The rows of a group lie close to one hidden flat surface of 12 dimensions, which may be shifted away from zero. Surfaces can cross.
(in the rows, 128 means zero)
Known rows, each followed by its group:
[171 159 159 126  96 129  95 136 147  80 152 139 162 168 135  59]
Nila
[ 93 177 119  90 167 102 107 154 134 109 102  66 110 111 126 163]
nuto
[ 55 151  88 112 185 113 120 136 139 126 142  95 136  99  64 107]
nuto
[148 109 174 154 108 152 140 115  96 121 106  89 105 109 180 170]
Nila
[106 122 116  76 134 140  82 136  98 118 136  93 124 140 131 124]
sev
[103 176 138 103 112  99 130  79 128  71 189 114 110 125 156 158]
niba
[117 176  77 100 184 135 137 227 186  88 141 180 140 126 103 132]
nuto
[166 102 201 143 167 113 165 128 130 128  95 103 184 125 114  82]
niba
[133 125  99  86 110 111  63 138 106 142 139 120 155 141 110 157]
Nila
[164  71  94 114 150 152 157 113 153 148 105 130 136 126 174 193]
nuto
[168  89 107 140 126 110 144 149 193 146  61 128 155  96 127 183]
nuto
[172 141  83 154 133 154 146 149 174 104  87 167  98 121 209 188]
nuto
[128  78 150 164 141 162 118 128 124 140 125 156 139  57 136 173]
niba
[150 119 115 174 108 119 115  54 124 182 144 161 157  95 122 119]
nuto
[106 147 113 109 191 130 186 152 102 114 165 136 128 121 126 151]
niba
[136 137 141  88 122 102 158 161 142 127 126 140 128 144 108 137]
sev
[141  79  46 118 111 197 127 135 150 142 183 168 121 175 130 123]
sev
[153 125  88 108 173 204  66 112 121 156 152 112 179  97 155  95]
niba
[133 101  75 129 108 137 145 172 101 135 131  79 151 176  83 100]
sev
[134 191  58 187  99 116 144 125 156 151 119  98 122 112 123 138]
niba
[114 109 125  71 197 137 134 104  74 175 160 167 148 148 122 110]
sev
[ 75 146 163 110  90  94 146 106 120  97 105 168  63 134 132  81]
Nila
[136 128 116  96 170 136  84  99  78 152 154 107 154 130 152 152]
sev
[137 122 105 135  56  78 173 102 128 135 160 164 119 128 125 184]
Nila
[163 155 120 129 117 127 131 187  98 121 119 142 146 143 126 131]
nuto
[102  98 178 164 106  84 139 100 106 140  88  97  84 157 107 149]
niba
[ 99  71 156 104 139 140 135 109  95 152 133 146 118 170  99  74]
niba
[110  92 120 144 118  93 121 183  77 138 123 114 117 155  85 195]
niba
[126 114 121 109 128 135  54 140 107 121 122 149 130 126 136 138]
nuto
[125 105 142 122 109 115 143 169  87 129 151 134 121 183  90 123]
nuto
[110 147 138 116 140 103 180 112 135 146 146 158 111 100 130 183]
Nila
[103  85 135 145 124 123 146 109 146 132 143 189 104 129 110 146]
nuto
[120 146 150 113 143 124 154 110 147 157 109 140 100 133 128 115]
Nila
[140 107 121 174 141 187 137 147 122 106 109 101 153 106 136  49]
Nila
[128 107 124 104 105 112 154 164 174 144 146 186 114 125  98 187]
sev
[ 93 135  85  49  99 148 153  77 136 208 179  89  79 148 113 145]
sev
[118  65 199  38  87 155 129 117 155  89 171 146 137 116 129  87]
sev
[137 132 113 156  78 116 113 134 137 187  89 140  96 147 111 152]
niba
[154 138 104  23 101 139 106  96  29 129 203  96 159 127 178 153]
Nila
[120 104 141 140 158 187 177 109 113 124 148 125 121 141 147  82]
Nila
[185 163  98 137 112 129 118 142 145 156 121  71 204  71 116 136]
sev
[123 155  64 134 137 123 110 144 164 171  96 123 109 156 105 128]
Nila
[130 151  31 139  91 140 131 150 101 185 111  42 113 161 102 134]
sev
[135 118 124 148 100 106 142 123 159 135 175 168 157  96  99 173]
niba
[ 97 144 148 128 143 149 127 101 163  94 149 134 147  70 129  74]
nuto
[118  99 154 134  90 120  64 182  93  87 128 125 113 178 101 132]
nuto
[107 103 161 109 113  81 126 170 138 115 119  98 142  97  71 173]
sev
[106 114 158 173  88 107 129 149 164  92  77 188  90 117 114 123]
Nila
[140 123 182 109 145 103 121 132 128 120 137 137 164  90 125 159]
niba
[139 126  94  94 129 141 152 117  82 152 145 109 120 137 148 158]
Nila
[132  92 174  94 111 134  99 160 104  81 142 167 133 135 138 136]
niba
[143 128  84 167  71 154  96  76 175 174 122 117 120  95 138 140]
sev
[110 173  98  99  65 103  85  77 124 123 106 114  95 111 158 104]
Nila
[155 163  83 122 160 136 141 200 123 130 100 179 130 124 150 157]
nuto
[ 86  99 136 135 151 106 146 123  99 180  92 148 129 119  78  79]
sev
[130 165 135 101 150 101 115 150 138 142 145 186 141 109 111 155]
nuto
[139  89 120 160 100 167 138 135 129 112 139 167 134 113 133  96]
niba
[158 146  64 115 138 181  81 247 139 137  88 192 147 122 121  88]
niba
[108 118 111 142 129 125 163 120 175  93 147 121 138 118 107 108]
sev
[135  80 134 103 111 114 114 157  94 177  77 110 137 120 100 138]
Nila

New rows, each followed by its group:
[108  93 160 135 126 126 148 104 156 116  56 115 108  84 143 102]
nuto
[132 148 152 131 136 137 153 100 131 101 109 166  81 142 195 111]
sev
[101 161 130 154 114  93 120 114 150  98 150 140 105 144 111 122]
Nila
[148 133 131 152 136 124 178 138 131 171  83  95 129 113 117 130]
Nila
[105 109 111  67 170 149  81 125 176 115  86 153 107 113 156 125]
nuto
[119 112 129  80 101 152 116 162  79 147 134 157 125 128 113  98]
niba
[ 92 123 204 100 162  91 124 119 150 170 106 140  81 174  84 140]
Nila
[148 144 120 111  78 111 123 145 158  92 158 179 134 161 124 122]
niba
[141 171 110 101  73  98  86 148 116 104 147 110 122 152 132 149]
niba
[148 117 173  91 123 121 160 126 116  92 177 168 120 162 160 168]
niba
[120 139  94 109 123 132  89 120 134 137 155  78 130  96 133 200]
sev
[137 124  75 179 139 137 126 167 127 117 104 142 137 133 119 123]
sev
[120 181 126  87 126 135 108 161 146 156 117 196  99  79 144 149]
niba
[143 122 124 170 116 112 137 141 112 111 108  91 147 131 128 135]
sev
[128 215  93 154 167 132  95 127  83 104  68  80  84 135 210 135]
sev
[142  85 121  99 132 159 124 172  85 100 149 126 143 173 140 111]
sev
[111 117 138 142 129 113 108  93 153 104 178 153 130 101 137 192]
niba
[136 173 135 101 157 137 161 113 152 137 153 180 150  89 140  99]
nuto
[143 113 176 141  94 113 137 196 147  88  52 103 142 113 110  96]
nuto
[138 140  77 139 102 144 201 154 108 125 115 143 107 143 155 116]
Nila
[136 151 109 111  82 122 198 217 124 127  85  76 108 131 102 131]
sev
[ 96 152  95 100 137 121  93 153 129 104 140 101  92 131 144 207]
sev
[125 103  98 144 149 176 120 136 125 120 139 117 124 159 130 102]
Nila
[110 112  94 152  98 128 121 139  83 123  98  95 136  93 119 112]
Nila
[100 170 133 162 132 120 179 131  87 169  84  73 100  68 128 143]
niba
[130 133 103 165  90 130 174 144 151 118 108 162 101 126 136 118]
Nila
[159 100 204 175 114 135 117 140 143 106 109  99 143 148 119 105]
Nila
[110  65  68 110 120 124  94 106 210 146  62 127  88 188 118 133]
nuto
[206  93  75 185 130 151 150 136  85 165 161 124 183 145 145 188]
sev
[120 121 107  94  81 121 113 101  82 144 124 108 142 111 122  72]
Nila
[ 96 107 124 181 114 107 152 125 142 135  62 109 112 105  88  87]
nuto
[ 94 125  99 109  93 169 139  96 127  67 226 187 108 103 159 122]
niba
[166  90 130 155 144 141  75 108 129  66 153  88 159 196 166 133]
niba
[150 100 110 126 103 127 102 138 110 178 145 123 147 165  90 138]
niba
[128 136 134 129 120 138  62 162 103 114 108 112 152  73 126 126]
niba
[108 138 119 109 108 109 187 196 125 127 126  98  90  98 115 227]
sev
[156  99 144 209 123 120  80  93 101 152  84 148 152 106 144 137]
sev
[128 119  92 160  36 140 143 127 130 116 170 156 111 136 122 118]
niba
[152 121 108 152 131 158 108 157 150 152  82  99 105 170 142 139]
Nila
[138 139 111 124 121 132 109 108 106 171  63 171 111 130 151  65]
nuto
[189 123 128  85 123 154 220 106 150 144 105  73 133 165 182 100]
nuto
[141 195 132 146 170 108  99 173 157  92 134 105 150 130 117 156]
Nila
[114 109 151 140 123 135 127 122 116  95 156 128 154  68 129 141]
niba
[ 89  89  96 133 132 165 127  70 128 103 183 112 113 129 147 125]
sev
[ 97 109 140 146 139  83 146 146 117 131 110 125 116 155  77 132]
niba
[132 114 182 114 122 106 121 120  91 126  94 119 122 151 139 104]
sev
[123  38 108 165 123 140 104 120 103 140 109 124 142 111 116 162]
nuto
[172 138 115 133 136 150 158  61 121 160 168 142 131 154 183 138]
sev
[164  95 148 109 138 130 110 121 147 139 105 111 181  60 145 161]
nuto
[ 85 137 119 159  77  81  70 131  97  69 119 116  84 148 124 154]
Nila
[108 154 142 134 129  85 125 176 164 111 163 158 132 128  70 171]
nuto
[153 117 130 134 137 156 228 153  99 159 134 139 174 101 100  50]
niba
[ 95 153  80 148 214 159 160 170 137 127  99 145 133 109 118  85]
niba
[ 96 124 161 129 168 130 149 127  99 155  99  84 102 120 125 136]
Nila
[148 124  55 192 114 144 144 202 184  95  85 152 115 163 118 116]
nuto
[131 168  93 156  91 158 148 106 105 153 123  83 103 107 152 102]
niba
[135 113 115 163 104 105 178 143 133 147 152 139 135 170  76 138]
nuto
[142 100 141 103 134 114 141 160  88 184 108 152 149 144  88 113]
sev
[146 113 144 143 164 143  88 137 147 110 123 137 168  92 138 142]
niba
[133 148 109  74 115 123 108 135 174 131 155 154 113 155 127 152]
sev
[139 118 116 136  90 168  98 120 100 151 108  91 118  83 163 154]
sev
[ 97  56 153 189 105  95  84  78 138 184 122 123 142  93  66 174]
niba
